All rows are made from the same 11 directions, up to rounding. Whole rows:
(in the rows, 128 means zero)
[[135 114  77 148 126 163  98 114 192 124 103 115 130 188 126 126 122 127]
 [162 159 166 163 158 111 158 129  83 123 123  96 121 121  75 140 161 127]
 [138 137 135 139 123 119 113 125 143 130 140 117 139 140 139 126 144 118]
 [105 161 108 108 183 123 122 110  74 142 124 125  80 106 150 139 121 130]
 [125  87 116  91 113 140 105 134 136 140 123 178 194 111 206 154 106 127]
 [122 123 152 132 137 125 128 150 114 120 137 136 138 124 137 142 110 123]
 [120 140  94 115 211 101 107  68 121 110  93 111 120 165 144 141 141 162]
 [111 126  61 101 126 118 119 108 120 162 110 107 159 105 140 106 146 119]
 [156 145 124 133 129 116  99  91 167  86 107 181 143 138 148 147 141 146]
 [106 137 117 105 130 123 153 148  74 137 103 136 123  84 107 136 120 145]
 [125 141 135 125 116 102 129  89 139 121 140 128 154 127 105  98 135 127]
 [111 131 119  88 123 167 150  58  95 171 107 139 140 136 104 120 101 156]
 [118 170 139 136  50 147 139 138 146 173 134  67  75 160  69  98 168 151]
 [115 125 142 126 122 110 118 153 146  95 140 154 112 120 145 130 115 132]
 [111 114 104 125 109 140  89 114 194 109 113 147 160 181 145 128 102 143]]

The start of a row, then its end:
[144  92 132 109 107 145 149 104 145 131 122 152 140] -> [127 128 122 128 143]
[108 152  81 132 121 124  80 168 122 154 120 111 171] -> [118 170 144 130  98]
[134 109 104 137 154 134 127 159 117 137 126 109 120] -> [117 148 138 132 106]
[131 113 103 133 155 157 133 100 128 121 121 151 128] -> [127 117 123  90 108]
[125 106 205 136  76 161 147 125 139 135 162 151 185] -> [157  97 122  73 123]
[117 115 202  95 182  73 140 111  76  94 144 169 166] -> [106 168 157 110 158]
[ 70 138 106  49 147  66 117  90  97 125 115 149 133] -> [ 94 175 117 134 180]
[137 137  66 111 158  69  95 115 143 120 117 111 115] -> [100 188 120 198 128]
[135 133 122 116 198 134 149 109  71 114  99 153  85] -> [102 130 160 116 146]
[111 123  98 135 130 108 106 161 149 100 119 137 146] -> [120 137 127 116 117]
[142 133 166 174 126 168 118 172 141 103 135 152 120] -> [156 117 163  84 108]
[132 108 114 121 137 107 131 122 123 127 125 128 176] -> [108 135 120 135 116]
[122 150 151 116 101 105 119 111 137 120 129 143 149] -> [132 127 126 139 152]
[158  78 156 139 140 113 145 163 139 129 114  78 156] -> [166 136 153 175 156]
[122  84 105 109 147 170 141 117 133 118 125 175  94] -> [115 147 129  77 122]
[138 118 144 120 113 138 112 122 146 130 127 150 158] -> [147 161 149 126 139]
[117 142 127 152 144 145 135 131  91 135 128 128 179] -> [116  85 126  78  88]
[119 113 116 128 147 170 122 131 125 142 119 128 116] -> [154 140 146  94 125]
[129 141 165 129 144 135 144 142  88 125 134 143 103] -> [112 125 151 113 133]
[137   4 124  91 138 171 188 128 132 152 133 126 129] -> [126 145 114 105 133]
[127 130 150  98 139 100 136 123 103 124 114 137 123] -> [118 151 150 154 172]
[149  64 180 140 160 168 132 168 145 102 139 158 110] -> [166 178 181  88 135]
[131 156 175 138  52  96 130 140 153 109 130 139 181] -> [131  82 117 148 151]
[ 86 112  95 124  73 106 104 185 176 121 123 110 172] -> [137 125 104 121 128]
[118 149 142 140 144 120 125 146 108 131 123 100 125] -> [145 115 142 131 136]
[120 148 154 133 163  89 130 110  91 116 136 121 174] -> [119 113 127 122 122]
[130  90 173 153 168 136 161 179 100 107 152 122 110] -> [122 114 141  90 105]
[110 109 148 107 121 111  97 137 175  77 135 190 125] -> [142 185 146 101 157]
[108 148  89 111 113 135 123 158  85 175 124 112 130] -> [ 81 144 128 134 105]
[125 139 174 112 148 117 105  64 141 142 168 116 122] -> [178 174 123 135 141]
[147 155 138 133 118 122 120  83 153 102 172 178  69] -> [ 95 142  98 128  98]
[169 101 136 110 129 137 130 114 122 143 113 151 161] -> [119 178 162 158 142]
[121 150 134 120 131 136 128 121  91 168 139 106 125] -> [121 138 131 134 119]
[141 110 171 148 192 129 147 142  70 124 157 131 147] -> [106 140 150  94  86]
[ 90 130 134 113 154  96 115 100 129 124 182 119 111] -> [123 153  85 104 101]
[132 145 146 127 124 130 121  91 135 126 143 146 128] -> [136 131 121 121 126]
[134 130  83 134 147 147 123 127 138 122  84 121 103] -> [147 115 144 137 148]
[114 127 191 141  65 119 133 177 170 100 166 136  99] -> [144 108 113 117 139]
[119 118 108  97 117 131 130 107 117 157 109 124 163] -> [126 139 128 135 146]
[158 128  78 152 114  95  93  91 202 116 155 112 152] -> [126 146  75 175  77]
[164 115 124 147 150 118 111 129 153 100  98 136 167] -> [153 146 162 152 141]
[124  83 119 124 152 125 154 131 123 121 119 115 147] -> [128 109 117 115 129]
[158  70 133 132 156 135 139 139 163  88 130 156  88] -> [132 161 141 129 134]
[136 131 147 122 205 101 118  59 121  96 130 141 125] -> [154 152 138 125 145]
[139 117 132 131 104 145 134 101 168 110 146 159  98] -> [131 118 103 115 121]
[118 104 100 104 176 117 154 124  74 138 115 126 138] -> [ 82 133 127 120 121]
[162 136 101 145 148 152 141  89 113 118  76 153 173] -> [126  81 147 121 131]
[123 144  80 154 111 168 112 155 139 144 113 117 122] -> [133 108 128 109  97]
[108 161 150 141 115 137 128 114 117 139 139 113 141] -> [149  85 115 102 122]
[ 88 160  81 127  59 119  92 200 166 145 116  90 100] -> [134 130 117 156 138]
[ 82 116 106 147 145 148 130 107 145 109 130 122 164] -> [164  60  88  42 103]
[165 121 163 130 135 144 172 105 115 121 123 137  69] -> [126  99 135 150 156]
[158 115 107 133 142 128 141 102 135 114 108 141 135] -> [117 114 126 144 128]
[132 112  89 132 162 146 133 130 131 124 112 120  83] -> [129 129 129 126 123]
[145 112 138 132 126 112 137 132 143 125 147 111 112] -> [125 137 114 158 123]
[142 154 126 128 103 120 114 139 122 143 142 137 123] -> [ 95 155 131 156 109]
[137 119 135 120 127 145 133 125 115 145 122 135 139] -> [128 142 144 127 133]
[102 111 114 130 137 135 123 129 132 130 106 110 190] -> [164 104 129  94 135]
[124 142 137 132 143 120 114 133 132 125 145 116  87] -> [138 150 131 137 126]
[126 149 112 136 133  83 106 129 139 101 137 138 147] -> [102 139 114 143 109]
[ 64 181 137 112 164  75 114 122  78 103 158 148 119] -> [ 84 126 106  81 111]
[122  89 108 112 204 116 121  95 129 123 142 112 104] -> [143 180 122 123 121]
[144 119 124 141 138 112 137 132 146  82  93 145 139] -> [134  97 139 136 154]
[ 85 106  82 141 141 160 122 104 154 139 149 101 142] -> [161  90  73  57  79]
[149 150 136 140 134 112 114 110 127 124 127 129 156] -> [130 134 137 150 123]
[136 144 147 103 119 143 135  67  99 179 129 115 155] -> [142 132 129 145 145]
[149 101 121 106  65 147 147 167 144 155  96 120 115] -> [124 136 146 179 171]
[127 100 107 103 151  84 101 111 157 123 153 121 129] -> [122 207 113 162 122]
[170 129 159 141 180  96 132 114 109 101 133 137 122] -> [115 153 153 162 128]
[107 112 110 102 150  75 138 117 119  97 124 143 149] -> [ 90 128 105 128 136]
[106 134 112 126 119 145 128 128 110 155 110 108 175] -> [141 100 127 106 127]
[151  82 123 137 123 142 131 126 167 131 139 117 140] -> [149 142 118 136 114]
[139 120 157 154  94 102 124 180 172  84 138 135 129] -> [133 117 128 143 132]
[118 124 105 126 107 155 119 165 123 153 115 124 140] -> [124 138 142 116 119]
[113 108 110 133 140 101 134 141 132 118 135 104 152] -> [119 112 101 125 110]
